The same things were measured in two ways. Each way mixes the same 12 hidden numbers, adds some noise and spreads widely along 7 directions of its own, which tell nothing about the thing.
Some things both ways: the first way, then the second way.
[ -3   0   9  -1  20   0  -2  12   3  -6  14  11  -3  15  -9   8 -19  -2
   7]
[ 2 -1  5 -4 -4  5  0  2  3 -1 -5  5 10  5  1  2 -6 -1  5  1]

[  9   3 -13   6 -14   6  27  14 -14  20 -19  -9   8  -1  -1  -2  15  15
  -4]
[ -5  17  16   4 -13  12   9  -7   9   3   3 -21   2  21   9   5   5  -2
  -2 -13]

[  2 -22   1  -2 -14  12 -10  -8   1   7   8  21  -6  -6   4  -5  -6 -20
 -12]
[ -7   6   9  -1 -13  -7   6  -5  10   7  -2  10 -10   4  -1   5   0 -10
 -11   6]

[ -8   2 -16   3 -14   5  -3  -3   0 -17   0 -25   0  -3  27  -5  24  10
   8]
[-2  6 12 -4  0 -4  5 -4 -1  7  1 -5 -3  4 13 17 12 -3  1 -7]

[ 11  13  -8  -9  -2 -18  12  10  -9  12  -4  -3  13  -2   4 -16   7  20
   5]
[  8  -4  -2  -6   4  11   4 -18  -2   0   2   6   4   1  17   1   1   4
  -1   5]

[  5   0  -4 -12   8   8   0  21  -6  -4   7   6  -6  24  30   7 -10  -2
   5]
[ -6  17   8  -2 -13  -6  -1  -5 -10  32 -16  -8  -4  10  -3  12  10 -13
   4 -10]

[ 16   7  15  -4   7   4   0   5   0  15  -6   8   1   0 -15   3  -4 -20
  -1]
[ -4  -8   0   3   3  -4  -6   2   2  13  14   9  -5  -4  -4 -10   2   1
  -1   2]

[ 9 -7 10 10 10  3 26  9 -8 13 -4 -7  8  1  6 13  0 -2  0]
[ -3   3 -15  11  15   3  -6  18 -15   3 -15 -11   2   2 -10  -8   3 -13
  -7  -9]

[ 11  -7  18   9  -5  12   0  -5  -7   5   1   2   3 -13   1  -3   2 -19
 -15]
[  2  31   6   5  11  12 -13  15 -10   3  -2 -10   6  17   3   5  -4 -20
  -6  -4]

[ -1  14  -5  -4  10   0  -2  16 -13  12   2   2  11   3  17 -19   5   9
   7]
[  7   0 -11   7  10  -6  -9  12 -10  14 -19   7  -8  -8 -17 -17 -15   1
  -1   6]

[-12  -1  -2   5   1 -12 -10   2   2 -12  18   1   6  -2 -23  -7  -9  -9
   3]
[  1 -11   0  -6  -1   0  -1  -3  -4  16  12   6  -3   2   1  -2  -7   7
  -7   0]

[  1   2  -1   3  16  13  -2  26 -15  -7  -3   4  12  11  12  13 -15   2
  10]
[ -1  -6   0 -17  -9   4  -7  -6 -10  10  14  -8 -15  -1  -7   3  -3 -13
  -5   2]

[ 17  -8  13   6 -15   9  -3 -11   2   5  -1  11   0 -14   3  -5   6 -18
 -14]
[ -9  15   1  16   6  -1  -3  11  15 -17   4  -1 -10   8  -1  -3  -2 -14
 -14   5]

[  5  -4  11   2   4  17  -3   2  -1   9  -5   4  -5   3   6  -1  -1 -15
  -3]
[  5 -10  -2  -1  -3 -13  -1  -2  -3  20  -7  10  -2 -14  -8 -14  -3   8
  12   6]

[-22   7 -12  -3 -11  -5 -16  -2   5   9   1   5  14 -11 -10   0  12  -8
   2]
[ -3  -7  -9  11 -24   3  10 -21  20 -18  -8   4  -9  13   9   4  -7   6
  -1   3]

[  1   4  10   5  -9  11 -11  -8  -5 -12   7  -2   4  -4   2   2  -7  -4
 -11]
[ -3 -12 -16  12 -19   0 -18   5   8   6  -9   2 -11  -3 -29 -20  -6   2
  12  20]

[ -3 -20   0   1 -13   2 -18 -15   4   2   9   4   6 -14   5 -16  -1 -19
 -12]
[  5  -6  -8  -1   8   2   0  -2  -7   0  -4  12   2  -3   5  -2 -11  -2
  -6   5]

[  5  -4   1   2  -2  -3   5   7  -5 -14   7 -14   6  17  18   3  -2  -4
  -9]
[  2 -16  -6  10  11   6  -9   5   5 -13  -9  -3  -1   5  -4  -4  -9  15
   3  -1]

[-17   9  -2  -2   0  -4 -25  -6  11 -19   9  -7  -5  15  20 -14  -9  -2
   1]
[ 13  -4   1 -16  -1   5  -1 -16 -13   8 -10  -5   4  -2  12  17  -5  12
   7  -1]

[ -2   6  11   0  -5   1   2 -18  10  20  -6  15  -8  -3 -25  -6  -5  -2
   1]
[  1   1   7   6  12  -5   0  18  11   4  -2  -3   4  -4  -9 -11   7   8
   1   2]

[-11   5   5   7  -5   9  -8 -28   9  -8   4 -23  -7  -8 -24   1  11   1
   8]
[ -1  -6  -2  -5   2   4  -7  19 -11   7   0  -3  10   6 -17   2  -2  -5
  16  -7]

[  6 -17  13  18 -15  17  14 -13  -6  -4   6 -10  -3  -3 -10   6   8 -11
 -20]
[ -3 -10  10 -13 -24   5  -8  -3 -10  12   5   2   1   9 -12   4  -7   2
   9  -1]

[ -2  11 -14 -25 -10  -9 -24   3   9  21   0  21   5   2  17 -24   1  -1
   0]
[  3  -6  -1   2  -7  -4  -6  -4  -9  21  -2  10 -12  -2 -10  -9  -3   8
   7  -3]

[  2  -5  -5  -5   6  18   2  20 -16  23 -15   3  18   4  15   7   7  -5
  -2]
[ -5   2   7  -1 -12  -4   5 -15  -6  20  -3   1  -7   3  -3  -8   7   0
   0  -3]

[  5  -9   5  12  -3  14  26   6 -12  15  -7  -4  -4  -5  18   0   5   0
  -4]
[  0  -3  12 -13   2  -5  -3  10  -2  11   5  -6   1  -5   6   7   7  -1
 -14   0]

[-12  -1  -1   9 -17 -12  -8 -32  20 -17  11  -7  -8  -8 -27  -9  -1   9
   1]
[ -3  18   2   0  -2  10   8  -2   1  -4  -4  -8   6  12   7  13  11 -12
  -4  -2]

[ 12   1  12   7   4   9  17   5 -13  -2  -5 -12  11  11  -6  19  -3   0
  -3]
[ -7   5 -16  10   9   7 -12  -1  -9 -12 -16 -12   1   6  -7   0  -1 -19
  -5   2]

[  2 -12   8  23   3  -4  15  -6   0  -6  -4 -11   1  -2  -2  -6  -9  -2
  -2]
[ 12  -6  -1 -13  17  11  -6  14 -20  10   5  -9  -1  -9  -3  -4   1   0
  -6  -6]

[  6   7  16  17  17   8  22  20 -13  -2  -1 -10   3  15  11   8  -3  -5
  -4]
[  3 -32  10   2  -5  -5  -4  16  21   4   7  -4  -5  -3 -12 -16  -9  36
   3   7]

[-11  17   1  -5   9   3  -7   4  -1   4   1  16   8  -7   4   4   1   9
  19]
[  1 -13  -4   3 -18  -8   3   3  18  -2  -6   7 -12  -4  -6  -6  -3   0
   7  14]

[ 15  -3   6  -5   9 -12  17  12   4  -1   2  11  -3  15  11   7  -8  -3
   4]
[ -4  -7   9  -3   4  -2   2   4   5  -3  10   2 -13   3   2  -1  11  -1
  -6  -5]

[  7   0  -6   1 -15  -6  14  -3   2  -4  11  -5  -3  -2  12 -10  10  18
   2]
[ -3 -14   8   2 -18  -2   0   7   1  18  -8   2   6   2  -3  -1  -4   7
  15  -3]

Other things, the second way, with their names:
j_413: [  3   7  -3  -8   3   1   0   2   7  -6   4  -1 -14   4  -2   3  -3 -21
  -6   6]
j_227: [  2 -16 -17   9   1  -8   1 -13  -3  10  -7  11  -4 -25  12  -7  -1   1
   5   9]
j_225: [ -2  -1 -13  -5 -16   6  -8  10  -2 -29   1  -1  -9  19 -26  -4 -16 -25
   3   3]
j_722: [  1 -15   8  -9   1   1  -7   9   0  -4  12   0   0  -5  -7  -6  -1   3
   3   3]
j_256: [  6   0  -5   4  19   5  -5   9   0 -20  -5   5  -2   5  -3   0 -13  -2
   3   0]
j_587: [ -5  -6  -5   8   9 -11  -5  -7   6 -13  -5   4 -15  -1  -4  -7   1   1
 -10   9]
j_970: [  9   6 -23   5  17 -11   0  -2  -6  -2 -10  -3 -19  -3  -3   1  -7 -12
  -3   2]
j_204: [  9  -2 -13  -2   4  -2  -5  -1  -9 -12  -2  11   3  -2   2   9 -27   0
   3   5]
j_237: [ -9  12  17  -7 -10   7   6 -10  -2  10   4  -6   7  10  15  11  15 -12
 -10  -3]
j_672: [  3   0  -2   0   4   3  -7  12   5  -1  -9  -7  -4   6 -10  -4  -3  -4
  -2   2]
j_364: [ 16  -5 -17  -7  27   3   1  -2  -5 -10   7  -3 -15  -2   8   4 -11  -3
  -4  -6]
j_370: [  0  -2  -8  -6   0  -9  18 -16  -2   6   8  19  -4 -18  11   3  14   0
 -13   6]
j_177: [  3  11   1   4  13   0   3   0  -9  12 -16  -1  12  -9   6   4   2   4
  -2   6]
j_493: [  4  -5   8   2  20  -7  -5   7   2  11   8  -5  -7 -20   9 -10  16  13
  -7   6]
j_659: [ -8  -3  -1   7 -16   1   0   2   2  -7 -13  -3   5   9  -4  -1  -7  -1
  -7   0]
j_608: [ -4   7  12 -10  15  -3   6 -10   8 -15  -2  -7  -8   7  11  17  11  -9
 -16   3]
j_820: [  5  -5 -15  -6   9  -6 -10  -4 -21  17  -2   7 -13 -14 -11  -9  10  -8
   5   6]
j_840: [ 13  -4 -13   0   6   0   1  11   7  -4 -20   7   3  -4  -4  -5  -9  -3
  13   6]
j_63: [  3  -1 -18  -6  20  -8   7  -3   4 -32   7  13  -2 -13   3  -2  -7 -13
 -19  16]
j_899: [  3  -5 -14   9   9  10   2  -6   9 -21   5  -7   0   2  10  -1   6   8
   1   1]
j_486: [ 11   1 -12  -9  13  -7  -3   6 -16  10 -13 -10  -7  -8 -10   7  -6  -4
   7  -1]
j_841: [  6  13  -9  -3  29   2 -12   8 -29   3   1   6   4  -8   6   6   7 -16
  -7  -4]
j_873: [ -9   1  15  -4 -12   3   3  -9  -3  23  -4  -4   8  15  -1   7   1   3
   2  -3]
j_630: [ -1 -11   3  11   1  -1 -12  12  10 -10  -4  -1  -4  -3  -8 -18   3  10
   6   3]
j_169: [  6   6 -11   0   2   9   5 -10  -2   1   2 -12   1   7   9  10  -2   1
   6  -6]
j_136: [ -4   5   5   5   9  -4   2  -6  10  14  -2  -1   4  -9  13  -2  24   1
 -10   9]
j_101: [ -9  -1  -4  16 -20  -3   5 -10  11   0  -7  10   2  -1   5  -7   1  -3
   2   4]
j_674: [ -2   0  15  -9   9  -2   3   2  -2   8  13  -9  -1   1  14  11  16  12
 -23  -3]
j_675: [  4  10  -8  -6   9  -9  -6  -3   1  -4  -1   9  -7 -10   1  10  -3 -12
  -9  15]
j_773: [  2   4   3 -11  -4   1   6 -16   3   2   3  -5  -6   6   8  17  11  -3
   7   1]
j_922: [-4 -8 -6  4  2  2 -1 -1  5 -5 -2 -4  7  6  6 10 -1 -6 14 -3]
j_945: [-10  10 -18  24  -5   5   4  -4  11 -21 -14  -5   4   6   2   2  -3  -9
  -8   9]
j_331: [-24 -10   4  -2 -25 -14   9 -17  14   7  -1   7 -11  -1  -7  -2  15 -13
 -19  12]
j_294: [  9   3 -10  -6  15   4   5   2   7 -17  14  -2 -10  -2   2   3  12  -2
  -2   6]
j_573: [ -1  11   5  -5  -3   6   4   2   2  -1 -16  -8  10  13   6  18  -2 -12
  -1  -1]
j_291: [  8   7  -1   2  15  17 -10   6   4 -12  -4  -7   0   6   8   0   5   3
 -14   3]
j_371: [ 17   6 -21  -1  -1  -1  -2  -5  -8   3 -28   6  -5  -4  -3   0 -12 -14
  16   9]
j_461: [ -9 -18  -6  -5  11  -3   1  -4   8  -6   8   7  13  -5  10   8   0   0
 -19   8]
j_384: [  0   4 -13   2  13  -2  -1  -5 -22  -6  -3   8   5  -8   7   5  -5 -16
  -2   2]
j_706: [ 17   1 -17  -7  15  -4  -3   7 -28   3 -15   9  -1  -3 -11  -1 -17  -3
  10  -1]
j_196: [ -4  21  17   2  -4  12  -4   9   0   7   4 -19   8  20   8  13   7  -3
  -8 -11]
j_610: [ -5  -5   5  -2  -9   1   2 -12   4  12   8   1   1  -5  12  -1  11   1
  -7   5]
j_576: [ -3  -2  25  -8   4   1   5   9   3  20   8  -9   3   4   4   2   8   5
  -3 -12]
j_58: [ -8 -10  10  -9   0   0 -10   2 -14  -3  12   4  -1   1   0  -2  -1 -16
  -3  -4]
j_774: [ -1  -9 -15  -1 -25   7  -2  -9  -3 -21   2   6   2   8  -9  -3 -26 -12
  12   7]
j_763: [ -1 -13 -27   9  11   1  -1  -9  11 -19  11   9   4 -13   4  -1  -3   3
  -2  17]
j_19: [-11   3   8   0  -2  -3   6  -4  -3   5  -2  -3  10  11   1  14  -1  -8
   2  -4]
j_931: [-15  -7  16  10  -2   0   4   4  17 -13   2 -10   4  15  -2  -4   9   8
  -1  -4]
j_776: [ 10 -12   7  -6 -17  10  -7   6  -2  16  -5   0  10   2   3   2  -6  10
  25  -5]
j_628: [ -4 -19  -3   3 -14   0   4 -11  19 -12   5  10  -3   2   2  -4  -4  10
   1  14]
j_265: [ -6  -7   4   0  10   6  -3  12   8 -14  20   7   4   5  -1  -1   6   2
  -8   0]
j_997: [ -5   3   5   2  -6 -12  -3  14  -7   8  -5 -18 -13   9 -21  -3   3 -10
  16 -12]
j_18: [  4 -11  -3  -9 -11 -10   0 -11  -5  -2  -4   8  -7  -2  -9  -1 -10   8
   3  10]
j_333: [ -2  -7   6 -17 -13   6  -6 -16  -1   3  15   8  -8   8   6  10  -1  -7
  -6   5]
j_968: [ -8 -15   0 -12  -7 -13   8 -26 -13  22  -3   3 -22 -14   8  12  12  -2
 -20   0]
j_709: [  5 -21  -1  -7  12  -5  -2  -3  10 -11  24   5 -19 -11  14   3  -3  15
 -18   4]
j_46: [ -4 -11  -8   0 -13  -3  -3  -4 -16  24 -17   0  -8   0 -15 -11   0  -8
   4   1]
j_388: [-13 -10   3  -5  -9   4  -8  -9 -15  -4   6   0   3  11  -4  -1  -3 -11
   0  -4]
j_934: [-12 -16  12   4  -9   2  -6  21  19   6  27  -2 -13   5 -18 -19  -2   3
 -13   8]
j_777: [  5  23  -7 -10  14  -6  -2 -11 -23   3   8   6 -15 -18  -3  -3  17 -15
 -18  14]
j_810: [-10  -7   3   2  17 -13 -14  13  -4  11  14  -2 -11 -14 -15  -8   8   1
 -14   4]
j_737: [ -2  11   3   7   6  11  -4  10   6 -21  -5  -5  -2  24   0   3  -3 -12
  -7  -5]
j_603: [  4 -13  -5  11  -5  -7  -9   5  -6   9 -13   7  -6  -4  -9  -9   1  11
  24  -1]
j_870: [ 4 10 23  1  6 16  0  9  3 -2  9 -5 14 13 17  2  2  9 -3 -7]
j_982: [ -7   4   5   2  -8  -3   1  -4   5   3   8  14  -7   2   3   2   8  -8
 -10  11]
j_462: [ -9 -15  -2  -8 -12   1  -8   3 -11   5  -1 -14 -21   7 -13   4  -6 -15
 -12  -6]
j_285: [ -3 -14  11  -5 -20   5   1   5  10   2   8   1   4   9   4   0   2   0
   6  -2]
j_4: [  6  -7 -14   3   0 -11   0  -3 -10  15  -6   5  -1 -24 -14 -18   1  14
   5   9]
j_430: [ -3   1   1  11  -1 -11   1  14  -3  18 -12   4   8   1 -10 -10  -6   3
   7  -6]
j_435: [ -1 -11  11  -5 -17   6   7   9  13  -7   7   1  19  16   9  17 -11   9
  13 -11]
j_606: [  9  12   1  -6   8  -4   3  -1 -10   6   0   5  19  -3  13  16  -8   7
   6  -2]
j_978: [  1  18   5   1  10  -4  -3  -5  -3  -1  -9   4  -8   0  -3  -3   2 -11
 -11   7]
j_303: [ 10  -3   6 -22  -4  24  -4   2 -13   1   0  -4  14  19  12  16 -15  -9
   3 -10]
j_249: [-10   1  12  10  -7   1   2  -2   9   3   3   3  -1  11   4   0   5   9
  -5  -5]
j_496: [ -1   7 -11  13 -12  13   5  -8  23  -7 -10  -7  -3   3  11   0   8   0
 -13  10]
j_973: [  0  -3 -11   4   2  -5  -7   1 -10   5 -17  12   5  -9  -5   0   2  -6
  10   4]
j_83: [ 10 -12   2 -10  -6  10   1  -1  -4   0   5   3 -11  -5  -8 -13   0   9
   5   6]
j_914: [ -6  -1   3   1   8 -14  -1 -10  -5  -8   3   1 -10 -13  -7  -5   9  -5
   1  10]
j_615: [  1 -17  12  -5  -6   1  -7  18   7   2  10  -3  -4   1  -6 -10  -1   1
   8  -3]
j_309: [-10  -3   0  11   5  -6  -2  11   5   4  -4  -4  10   0  -5   4   2   5
  -2   2]
j_778: [  0 -22  -9   1  -6  -5  -2  -4  15  -8   5   0 -13  -8  -3  -9  -2  12
  -7  12]
j_349: [  6 -18 -11 -11   3   7   7 -19   3   0   4   9  18  -6  22  12  -2  14
  -7  13]
j_854: [  9 -15   7   4 -12  -4  -4  17  13  10   4  10  -8  -2 -17 -14 -15  27
  18   8]
j_9: [ -2  17  -4   6  24  -9   2   8 -13  -8  -6   1  -1  -4  -1   5  13 -14
  -3  -5]
j_825: [  4 -27 -15   7   0  -9  -3  16  11  -4  -6  -3  -8 -14 -18 -15 -17  12
   4   7]
j_976: [-10   0  16 -17  -5  -2  11  -2  16  -3  12  -8  -4  10   6  18   8 -15
 -19   4]
j_407: [ 0  4  9 -1 -7  3 -4  1  5 -3 17  5 -7 11 -1 -1 -4  0  7  2]
j_654: [  6  21  14 -16   0   4  -8  -3 -27  35  -1  -5  -7   7  -9  -4  13 -13
   0 -10]
j_23: [ -5   2  10   7   2 -14   4   4  11  13  -4   4  -3  -5   7  -1   9  -3
  -1   1]
j_731: [ 11  11  -8  -9  15   6 -10   8 -22   7  -3 -15 -16   8  -5  -1  -5 -15
 -13 -10]
j_904: [ 12 -16  -8  -2   3  -7  -1  -6  -7   7   0   9   1 -13   1  -6 -11  22
  14   3]
j_651: [  0   5   2 -12  -5   4   0   4  -2 -12   3  -6 -18  11  -9  11   0 -20
   3   0]
j_168: [  4 -20  -1  -5 -13   8 -11   3  -1  -7   5   4   0  11   0   1 -11   7
   7  -1]
j_685: [-15   7  23  12 -22   8   4   3  29 -10   4  -6  10  29  11  14   8   4
   4  -6]
j_929: [ -8 -11   3  -7  -3 -18  -8   4  -5  18   6   7 -18 -14 -22 -12  11  -4
  -6  12]
j_881: [ -9 -13  16  -7 -16   8   3   9  14   9  14  -6  -1   7  -1  -5   7  -7
  -3  -3]
j_448: [ -4 -11   4  -8  -3  -3 -11   1 -13  11  16   1  -6  -7 -10   3   3   5
  -1   0]
j_523: [ -4 -22 -16 -10 -13   1   2 -23  -7   0  17  20  -5 -11   4  -2   2  -3
 -12   9]

Some of these things the first way, each followed by its name:
[ -6 -15   2   4 -12   8 -11  -6   2  -5   9   7   7  -6  -6   8  -4 -14
 -12] : j_628
[  2 -11  10   1  -9   8  -9  -8  11  -8   6   0  -1   0  26   8   8 -19
 -13] : j_603
[ 11   5  18  -2   1  -2   1 -12  12 -17   5   2  -6  10 -23  19 -11 -10
   9] : j_922
[ 16  -5  19   7  -9   4   6 -22   8  16  -7  -4  -4 -16  -5  -6  12 -17
 -11] : j_841
[ -8   6   5  -8  11   7  -8  -3  -8 -10  -4   3  11  16   5  12  -3   0
  14] : j_608
[-16   1   4  10  -2   7 -19  -7  19 -12  21   1 -16  -2  -7  -9  -1  -9
  -4] : j_606
[ 12   5  -3  -9   0   4  12   8  -9  17   2 -14  -3   6   7  -7  -1   7
   3] : j_461
[ -2  -9 -13  -3 -13  -3  10   5 -11   4   6  -2  11  -6   9  -2  13   8
  -6] : j_737
[ -2  -4   4   3  -5  26 -18 -17  -2 -13   4 -23   5   0   2   4  16  -6
   3] : j_19
[-14   9 -19 -15  -6   3  -4   8   7   3   0  21   1  15  11   6  -2  26
  18] : j_997
[ -7 -15 -11   0  -9  16   3   7  -6   3  -1  -8  14   6  15  16   8   7
  -6] : j_931
[ 20 -22  11   8   0  16  20  11  -6   4   0  -1   2   1  13  11   4  -9
  -9] : j_58
[-14   9  -8   2  -9   8 -13 -14  -3 -22  -4 -23   5  -2   1   4  15   6
  11] : j_773
[-13   9  -2   8  -3   7 -10  -7 -10  -9   0 -15  10  -5  -8 -12  17   6
   3] : j_978
[  7   7 -15  -8 -10  -4  12   4 -14   9  -7   7   3  -8   5 -15   6  21
  13] : j_413
[  0  13   4   9   3  -3   3   8   4  -5  10   4  13   1 -13  11  -3  12
   3] : j_945
[  6  13  -5 -18   7  -7  -6  10   9  17   4   4  -2   6   3  -7  -3  10
   5] : j_265
[ -4  -1 -15   9 -15 -32   7   6  12 -25  21  -3 -14   5   0 -15 -23  12
  -6] : j_496
[ -4  -4  -2   6 -15  10  -1  -3   1 -13  10 -21  -3  -5   4  11  17  -7
  -9] : j_685
[  6  -3 -15 -22 -22 -13  -3   0  -1  10   9  23   2   1  -4 -14  -8   8
  -6] : j_333
[ -3 -14  -4   8   8   6   7  29  -9  -3   7   8  14   3   0  21 -16  -3
   0] : j_610
[ 4 -3 -2  3 -4 -6 12  3  6 -7  4  0 -8  0 12 -6 -2  9  5] : j_615
[-22  14  -4 -11   1  -9 -16  -8   5   8   3  15   3   1 -14 -11 -12   4
  11] : j_672
[-12  10   8  -3   5   1 -21 -15  11 -16  10   1  -7   9  -7  -5 -10   0
   9] : j_929
[  3   5  24   0   8   0 -14 -26  29  -6   4   6 -15   6  -8   0  -2 -16
   3] : j_9
[-10  -2  14  10   8  12  -4 -10   9   0   7  -3 -14  -2 -15   5  -2 -11
  -4] : j_225
[ 18  10   5  -8  -3 -14   2   2   4   8   8  21   0   2 -11 -17 -17   8
  -1] : j_934
[ 10   4  12  -1 -14   2  -6 -28   3 -11   7 -18  -3   7  -9 -16   5  -1
  -8] : j_873
[ -2 -10  14   8   0   0  -1  -5  16   0  18  10 -11   7   5  -3 -12 -13
 -15] : j_659
[ -7   4  -4   2 -22 -18   0 -19   3  10  -3  -7   2 -14  -4 -25   3   1
 -12] : j_291
[-4 12  4  1  8 -7  9  9  2 11  2  1  3  9 17 -4 -1  3  1] : j_674
[-22  10   2  12   8  12 -22  -3  15   4  -2  -3  -2  -1  -7  -7  -5  -2
   1] : j_4
[ 14   3  21  -9   7   1 -21  -8  10  -1  11  14   2  -5  13  -3  -4 -20
  -5] : j_982
[-10  11  12   6  11   5 -11  -7  -1  -7  -7 -11  11   6   7   4   2 -10
  14] : j_462
[  2   1  13  11  -9   7   5 -22   7   6  -9  -7  -6  -8 -18  -4   7  -2
  -3] : j_722
[  2  14   1  -5  15   5 -12  22   7   2  13  15   4   6   7  -1  -7  13
   6] : j_774
[  3  -4   4   4  12   7   7  14  -1  -5   6 -10  -2   1  20  10   1  -1
   5] : j_285
[  7 -11 -15 -11 -28 -11   3  -8   4   2   4   7  -4  -1  11 -14 -11  14
  -7] : j_136
[ -4   3  -6 -10   3 -15  -7  16   9  -1  18  20   8  14  -4   3 -11   2
   1] : j_249
[ -5 -23  -2  14 -23  19 -15 -14   7 -11   5  -6  -1  -5   5   2   1 -16
 -19] : j_448
[ -2  -9   1   5   3  16  -7  -2   2  11  -2   0  -7  -8   7 -10   3  -6
  -2] : j_63
[ 15   3  27   3   5  -5  -1 -10  18  -6   6  10 -17   5   7  -2 -16 -20
  -6] : j_776
[ -1   5   3   6 -10  -3   4  -9   6   7  -9   8   2  -2 -31   5  -5  -7
   0] : j_169
[-19   6 -15   3  -3  -7   3  -1  -1  -3  -4   2  10 -11 -15   7   3  20
  14] : j_294
[ 14 -14   4   6  -6   7  -5  -5  10  -9  12  -2  -1  -4  22  -8   6  -2
  -8] : j_384
[ -8  15  -8  -2   3  -7  -1  -3  11  27  -7   9   5 -14 -20  -9  12  13
  17] : j_370
[ 12 -14   1  -7 -14   7   1  -6   4   7   5  -1   4   6   5  -1   2   2
 -14] : j_388
[ 13   4  21  19   3   0   8   0   6 -18  20  -6 -15   5  -6 -10   4 -13
 -11] : j_204
[  6  -2   2  -1  11   0 -11  21  13  -8  15   6  -4  10  15   5 -12  -8
  -1] : j_101
